The rows are grouped in 3 ways, from coarse to fine. Each group lies inside one group of the grouping before and may be the whole of it. The rows also spread widely along 10 directions, which tell nothing about the answers.
In the rows, 128 means zero.
Some rows, each with its group in each grouping after it:
[201 166  99 139 129 117  94 101  52 163 155  69 184 103 119 132 152  95] -> Mor K_567 K_611
[140 118 173 147 102  82 165 120  99 118 124 125 146  93 128 120 133  95] -> ror K_425 K_647
[106  89 161 157 134  47 203 139 162 157  53 149 145 116 166 190 139  56] -> baget K_115 K_8
[159 140 127 136 106 136 145 144 131 101 119 159 117 135 107 129 118 155] -> rike K_205 K_50
[165 128 114 175 122  61 156 134 145 103  68  95 115 141 125 199 144 128] -> rike K_711 K_718
[145 165 145 148 116 131 128 108 166  82 129 134  87 162  75 100 142 122] -> rike K_205 K_349
[120 125 182 168 136  48 168 147 148 140 101 114 160 129 114 229 102  61] -> rike K_711 K_342
[150 152 135 151 136 117 141 123 124 117 143 131 137 115  75 127 105 134] -> muf K_72 K_916
[120 160 167 148 123 127 156 120 137  99 152 136 110  86  67 137 102 140] -> rike K_205 K_428
[192 143 120 174 149  86 193 143  61 141 114  94 179  62 104 179 120 154] -> ror K_542 K_878
[128 135 178 152  90 121 172 125 139  65 138 138 116  83  99 136 107 123] -> rike K_711 K_643
[129 152 133 152 153  78 111  94 121 158 152 103 119 116  64 155 102 158] -> muf K_72 K_474
[169 175 110 135 110 115 107 100  91 118 137 103 123 105 106  99 133 143] -> Mor K_476 K_276
[140 139 124 127 129  89 104 108 133 159 111 114 133 159 119 135 140  89] -> Mor K_567 K_23
[160  93 173 139 104 107 172 144 123 122  93 155 156 112 153 134  88 114] -> Mor K_847 K_953
[165 172 105 129  97 133  95 138 122  92 129 107 102 163  82 146 125 166] -> rike K_773 K_456
[146 134 155 165 101  74 142 125 131  99  79 109 134 151 130 157 139  58] -> muf K_357 K_295
[191 128 137 175 129 137 172 134 134 105 123 100 155 157 107 105 167 110] -> ror K_906 K_155
[179 130 137 153 149 147 158 115 120 137 150 147 148 100  93  84 149 123] -> rike K_773 K_220
[150 124 104 143  70  78 130 122 106 111  82  72 116 126 168 157 183 129] -> ror K_906 K_633
[106 159 170 129 139  94 140 112 133 147 132 140 138 154  92 120 119  62] -> baget K_400 K_38
[ 85 200 110 118 137 133 139 151 159 135 119 145 117 142  67 144 140  90] -> baget K_115 K_359
[125 132 123 133 107  55 173 166 122 149  50 128 157 146 161 186 158  61] -> ror K_906 K_209
[ 81 167 128 149 124  38 144 123 153 122  72 114 110 117 116 186 148  63] -> muf K_72 K_609
[219  89 126 146 109 150 141 127  79 132 160 112 174 125 129  97 136 168] -> ror K_425 K_44
[163 161  81 137 124 128 129 137 132 111  86 121 106 123  93 114 155 161] -> Mor K_847 K_248
[129 139 121 166 128  61 144 126 147 127  79  91 104 147 106 151 175 108] -> ror K_425 K_414
[126 104 183 137  88  66 155 111 116 122 111 113 134 131 142 144 120  87] -> ror K_433 K_980
[161 138 127 123 108 112 115  82 118 112 119 132 107 163 124  80 139 129] -> baget K_115 K_543
[179 152 134 140 109 126 102 127 127 124 131 108 129 182 103 132  96 146] -> Mor K_476 K_450
[149 109  96 165  78  95 118 107 163  78  71  55  68 154 158 171 187 155] -> baget K_115 K_359
[153  94 168 111  53 140  93 124 121  98 161 131 117 181 124  96 103 159] -> ror K_425 K_44
[110 131 108 132  96  80 121 110 147 124  82 111  94 135 148 151 172 101] -> baget K_115 K_8
[203 170 108 169 153 155 104 116 106 119 178  67 139 133  47 141 138 172] -> rike K_773 K_456
[173 138 100 167 124 110 106 117 123 137 125  65 131 117 122 159 158 148] -> Mor K_476 K_276
[ 88 170 178 139 115 106  96 120 178 103 155 129  77 177  42 166  75 140] -> rike K_205 K_50
[138 138 140 129  69 151 120 141 155  67 123 140  92 148 111 113 136 129] -> rike K_773 K_220
[165 142 138 153 107 108 162 155 117 108  99 121 142 126 122 184 114 120] -> rike K_205 K_428
[141 145 154 159  91 137 110 127 129  92 137  73 140 119 119 145 138  85] -> Mor K_847 K_953
[105  84 173 134 118  88 169 119 165 133  96 164 116 146 144 127 130  98] -> baget K_400 K_38
[120 159 138 154 150 104 103 135 134 175 160  82 151 120  74 196 106 127] -> Mor K_476 K_276
[176 142 156 135  76 137 161 157 104  85 117 145 152 129 134 147  99 108] -> rike K_205 K_428
[140 135 119 119  61 140 191 181 108  89  92 158 144  92 148 138 132 145] -> ror K_906 K_633

New rows, each followed by its group in each grouping:
[134 143 135 135  84 109 105 133 145  99 116 111  94 154 109 151 131 127] -> rike K_773 K_220
[157 144 147 138  81 129 121 137 114  93 138 113 129 124 117 142 119 120] -> rike K_773 K_220
[136 102 123 110  42 107 112 119 147  73  79 151  64 148 172 100 159 141] -> rike K_773 K_220
[120  84 143 149 105  78 148 110 189 111  80 123  73 173 133 121 165 150] -> ror K_906 K_155
[ 94 101 162 123 119  34 117  85 131 160 118 133  82 121 106 128 121 152] -> ror K_425 K_647
[169 108 119 133 122 110 151 131 108 159 113 132 160 142 145 107 163 116] -> ror K_906 K_155
[133 157  99 126 109 126 129 132 123 113 112 123 122 127 116 139 146 134] -> baget K_115 K_543
[141 109 153 148 108  91 139 125 145 134  96 123 131 140 153 148 127 105] -> Mor K_476 K_450
[136 145 154 147 105  95 147 104 135 106 114 111 113 154 111 101 156  95] -> ror K_906 K_633
[143 117 205 112  58 133 131 147  98 109 156 175 168 137 148 138  60  86] -> rike K_205 K_50
[126 144 112 113  89  79 149 162 131 104  74 159 110 124 125 184 108 145] -> rike K_711 K_342
[159 145  95 141 112 112 123 141 137 115  77 110 112 140 119 143 143 142] -> Mor K_847 K_953
[175  96 136 166 120 106 126  98 104 137 137  67 142 125 145 153 150 135] -> baget K_400 K_38
[188 190 107 141  92 117 126 127  67  94 127  88 136 100 109 156 125 139] -> rike K_205 K_428
[189 127 112 155 101 109 153 145 121  98  97  81 122 157 110 162 138 166] -> ror K_433 K_980
[124  85 231 184 112  84 167  98 110 118 181  72 163  53 107 167  98 117] -> ror K_425 K_44
[132 100 147 136 105 113 133 107 156 111  96 142  99 125 139  90 145 121] -> Mor K_847 K_953
[126  69 153 133  96 131 138 162 133 171 130 143 181 101 185 166 131  92] -> Mor K_476 K_276
[112 102 170 160 100  81 150 152 141 133 121  99 132 119 112 197 111 135] -> ror K_425 K_414
[245 123 133 180 108  89 200 115  75  84  87  79 154 121 136 121 145 134] -> ror K_433 K_980
[156  98 124 146 102 123 152 142 154 112 100 143 113 131 144 145 151 145] -> rike K_205 K_349
[165 152 130 174 111  72 180 154 112 106  45  84 163  95 155 187 159  55] -> Mor K_847 K_248
[150 115 160 123 102 113 134  93  87 137 154 164 155  96 137  73 115  95] -> muf K_72 K_474
[132 166 111 129  97 125 142 133 125  92 106 120 108 130 110 129 146 123] -> baget K_400 K_38
[127 142 130 146 151 125 173 141 150 127 123 155 129 128  65  98 155 128] -> ror K_425 K_44
[135  97 100 126 155  94 162 115 148 167  86 174 114 130 131 117 150 159] -> baget K_115 K_543
[120 174 118 111 117  80 157 116 115 119  89 177  92  98 105 115 124 130] -> rike K_205 K_428
[110 185 140 119  80 144 123 156 113  94 133 134 145 118 113 142 149  52] -> rike K_773 K_456
[ 67 128 123 133  97  79  99 103 123 138 123 107 106  60 132 161 168 105] -> muf K_357 K_295
[138 149 115 130 126 120 143 146 112 147 118 129 160 129 123 162 132 107] -> baget K_115 K_543
[141 159 150  91  98 120 149 133  86 126 117 192 144  91 112  79  81 123] -> Mor K_847 K_248
[170 106 139  96  79 190 120 155 112 135 172 176 164 178 126  67 114 146] -> ror K_906 K_155
[198 164 131 148 145 136 176 172  67 153 131 118 223 137 111 165 106  78] -> baget K_400 K_38
[160  82 139 147 132 124 155 158 151 152 100 144 148 138 130 155 105 153] -> Mor K_847 K_953
[134 147 133 123 158 123  92 126 120 208 175 114 166 178  80 166 102 110] -> baget K_115 K_359
[121 130 100 127 122 119 132 124 154 134 112 138  96 130 102 138 141 162] -> baget K_115 K_8
[183  76 103 172 112 168 126 136 162 118 128 100 126 129 140 124 170 180] -> Mor K_476 K_276
[123 126 142 122 104  87 165 134 124 132  91 171 128 129 128  88 155  84] -> ror K_425 K_414
[153 145 125 126  53 151 180 158 121  55  87 153 135 125 159  71 183  79] -> ror K_906 K_155
[162 105 114 149 142 119 154 197 157 172 104 111 161 199  93 218 117 152] -> ror K_433 K_980
[176 105 146 154  69 125 125 142 123  97 126  98 137 137 156 179 128 132] -> rike K_205 K_349
[144 157 150 118  74 178  88 122 127  80 186 134 125 160  91  89 125 100] -> rike K_711 K_643
[ 94 163 140 122  86 145  98 144 153 117 139 127 121 141 112 138 129  92] -> Mor K_476 K_450
[ 76 145 199 132 126  98 148 124 126 146 157 138 142  47  77 156  65 118] -> Mor K_847 K_248
[151  95 118 150  99 151 123 143 105 138 154  92 164  98 148 130 196 101] -> ror K_425 K_647
[135  90 149 133  74 158 135 169 182  77 127 153 111 164 114 161 104 161] -> rike K_711 K_342
[146  84 154 156 124  93 150 134 140 146 106 105 143 155 143 182 125 121] -> baget K_400 K_38
[144 131 154 135  86 121 131 137 110 105 123 113 139  96 129 148  95 135] -> Mor K_847 K_953
[146  57 102 164  88 169 138 179 204 109  91 117 114 145 161 167 173 173] -> Mor K_476 K_276
[112 163 139 100  91  81 159 134 100 115  93 175 128 118 118  92 135  85] -> ror K_425 K_44
[126 185  72 132  88 106 137 122  91  88  81 107 107  89 136  99 225  81] -> ror K_542 K_878
[178  87 138 155 122  99 190 173 120 136  82 146 157 149 132 174 107 160] -> ror K_542 K_878
[134 185  60 117  68 152 121 151 112  75  92 137 107 101 145 114 207  96] -> rike K_205 K_50
[169  99  98 131  57 130 155 160  97  96  78 127 162 120 203 108 213  71] -> ror K_425 K_44
[157 105 121 141  84 139 195 173 132  92  89 149 137 108 145 129 147 164] -> ror K_906 K_155
[189 101 143 162 105 124 155 178 130 120 105 111 167 184 125 166 132 109] -> ror K_425 K_647
[ 87 167 156 134  82  95 149 177 126 107 106 119 147 118 114 183 136  47] -> ror K_425 K_647
[162 174 119 151 103  97 194 156 103  75  81 134 142  84 118 163 133  99] -> rike K_711 K_643
[155 130 131 141  61 152 166 160 126  62  89 124 138 137 162 127 162  81] -> baget K_400 K_38
[143 103 143 153  95 158 100  81 156  94 173  90  87 128 103 102 142 173] -> baget K_115 K_8
[138 110 188 153 110 113 150 109 160  97 136 152 128 151 110 105  99  98] -> muf K_72 K_609
[116 136 150 131 118  90 151 129 142 137 101 158 129 113 126 121 122  97] -> Mor K_476 K_276
[165 163 123 139 106 102 142 134  71 133 122 108 165 113 119 116 155  82] -> ror K_425 K_414
[170  85 132 160  52 144 191 168 147  57  63 120 145 143 193 124 197  80] -> ror K_906 K_209
[115 114 169 146  91  94 155 158 146 114 100 133 134 117 141 186 119  88] -> rike K_773 K_220
[122 121 165 122  97  99 163 146 128 138 116 154 144 146 125 137 109 111] -> ror K_906 K_633
[183 132 128 166 119 131 139 137 125 116 131  97 137 160  89 118 147 142] -> ror K_425 K_414
[151 169 131 131 100  78 163 134 130  80  61 149 106 182 101  93 144  95] -> ror K_425 K_44
[183 167 147 135  88 157 133 111 101  68 149 148 130 133 106  66 128 104] -> rike K_205 K_50
[148 147 144 140  98  81 157 132 106 124 102 107 142 139 127 149 133 107] -> ror K_906 K_633
[119 110 168 130 107 123 144 141 145 146 135 140 150 146 129 161 103  97] -> baget K_115 K_359
[165 126  94 141  97 144 145 139 123  98 104 120 125 125 141 136 156 154] -> baget K_115 K_543
[166 139 144 174 129  86 168 150 157  95  86 110 133 161  97 191 122 105] -> rike K_711 K_342
[142 113 154 132  94 109 126  93 102 119 154 126 109 104 107  74 131 161] -> ror K_425 K_414
[136  85 167 152  90 136 170 148 148 105 118 158 167 119 167 126 140  57] -> muf K_72 K_609
[106 105 134 137 102  87 118  99 151 119 109 102  81 133 134 145 152 142] -> baget K_400 K_38
[123 146 161 129 146 113 115 140 127 175 164 125 162 164  76 186  67 127] -> baget K_115 K_543
[156 132 125 114  88 143 126 104 102 103 136 140 118 131 133  69 146 131] -> baget K_400 K_38
[133  82 150 130 112 116 106 109 150 163 149 123 122 184 126 113 145 137] -> ror K_906 K_633
[146 122 125 159 132 146 142 128 152 120 126 110 140 142 116 134 165 106] -> baget K_115 K_543
[208 112  81 138  80 221  76 150 123  96 173  94 133 191 107  74 190 170] -> ror K_425 K_647
[155 101 166 163  90 139 113 123 117 107 162  95 152 117 115 157 109 126] -> muf K_357 K_295
[153 154  89 159 142 158 137 133 172  97 121 135  86 144  65 115 168 173] -> rike K_205 K_50
[165 204 126 102 121  64 127  75  47 135 126 152 117  97  94  82  99 126] -> rike K_205 K_428
[ 84 146 182 146  50 129 163 145 131  47 125 120 117  84 125 142 139  77] -> ror K_542 K_878
[131 124 140 115  81  88  92 100  98 128 139 106 116 141 129 112 140 127] -> ror K_425 K_44
[131 122 121 139  83  95 159 141 140  88  55 161 112 127 148 125 157  93] -> muf K_357 K_295
[ 68 154 153 130 125 103  62 107 151 156 167  81 104 118  70 177 103 132] -> Mor K_847 K_953
[127 105 156 170 130  88 202 178 167 129  76 112 151 144 117 206 139  90] -> ror K_433 K_980
[119 127 161 142 107 119 123  79 142  99 141 120 107 128 118  94 144 107] -> baget K_115 K_543
[187 144 120 119  94 120 137  67  42 117 163 120 126  63 120  40 140 187] -> ror K_906 K_633
[165 157 142 135 109 109 157 130  77 137 137 117 171 117 118 121 131  99] -> ror K_906 K_633
[155  69 139 164 102 170 108 118 159 113 148  90 127 111 136 114 166 148] -> Mor K_847 K_248
[137 156 107 143  99 144 105 129 163  97 114 106  96 152 107 121 155 135] -> Mor K_476 K_450
[121 142 132 148  79 148 208 145 154  37  77 185  99  59 141  86 180  95] -> rike K_205 K_50
[162 123 165 143 135 113 139 123 152 140 132 137 133 195  83 144  74 138] -> baget K_115 K_8
[150 162 120 135 108 139 111  92 115  93 155 118  95  95  89  71 161 137] -> rike K_773 K_220
[122  89 171 148 101 113 153 120 165 101 106 149 108 164 130  97 157  96] -> ror K_542 K_878
[133  90 189 138  74 181  79 104 117 112 219 101 148 148 123  90 136 104] -> ror K_542 K_878
[137 130 173 146 120  84 158 122 110 139 124 144 161 100 136 154 119  68] -> rike K_205 K_50
[124 159 123 116 117  94 137 110 101 144 126 129 124  99 112 137 118 132] -> baget K_115 K_359
[143 147 132 129 125  71 176 154 132 136  71 171 117 135 109 179  88 145] -> rike K_205 K_428
[149 149 152 120  63 151 103 119 103  92 171 106 129 149 111  91 125 135] -> ror K_906 K_155
[128 169 136 133  84 117 116 142 132 102 116 116 121 130 113 146 114 118] -> Mor K_476 K_276
[152  78 162 155  92 117 170 138 140  96 119 128 128 120 125 131 126 163] -> ror K_425 K_44
[139 162  95 123  99 124 103 114 123 107 125 138 102 139  97  95 145 138] -> muf K_72 K_474
[134 102 146 134 103 120 144 111 133 121 125 164 122 110 147 103 152 107] -> rike K_205 K_50
[177 184 141 121  97 120 151 145  47 123 133 153 196 100 140 128 115  48] -> rike K_205 K_50
[160 228  88 120 165 100 152 124  71 143 112 144 138  73  49 103 101 152] -> Mor K_847 K_953
[107  81 156  95  44 117  77  74 141 112 149 140  68 163 156  55 150 158] -> ror K_906 K_633
[176 106 128 153 149  87 146 119 131 167 107 128 133 129 124 147 104 177] -> Mor K_476 K_450
[158 129 166 161 107 110 139 122  84 132 162  86 170  98 111 135 130 100] -> ror K_425 K_414
[140 118 132 163 126 102 170 164 138 133  87 107 145  80 118 198 119 146] -> Mor K_847 K_248
[139 159 158 131 102 119 148 190 115 129 124 130 186 178  94 176  98  72] -> ror K_425 K_44
[170 133 132 137  47 171 166 130 127  19 104 141 105 115 150  78 146 140] -> baget K_115 K_543
[183 162 134 155 124  82 145 119 103 108 107  96 135 164  86 123 134 118] -> ror K_425 K_44
[124 119 169 137 111 101 143 126 142 128 118 131 137 115 117 158 110 101] -> Mor K_567 K_611
[147 119 154 173 144  90 166  76 115 127 109 105 138  50 138  85 177  73] -> Mor K_847 K_953
[151 167 127 107  89  93 126 130  96 112 109 154 142 143 125 125 119  81] -> rike K_711 K_342
[136  97 146 159 109  94 131  74 146  94 137 104  88  81 120 120 156 155] -> rike K_711 K_342
[121 112 127 121 135 127 138 164 153 168 122 185 160 161 119 149 132  81] -> rike K_711 K_718
[108 124 156 142  77 128 133 130 147 105 131 104 126 139 136 126 172  83] -> ror K_906 K_633
[142  43 143 150 134 104 167 135 174 147  97 176 130 138 148 132 129 139] -> muf K_72 K_916
[131 163 120 117  95 113 114 155 118 124 117 144 128 146 115 169 115 118] -> rike K_205 K_50
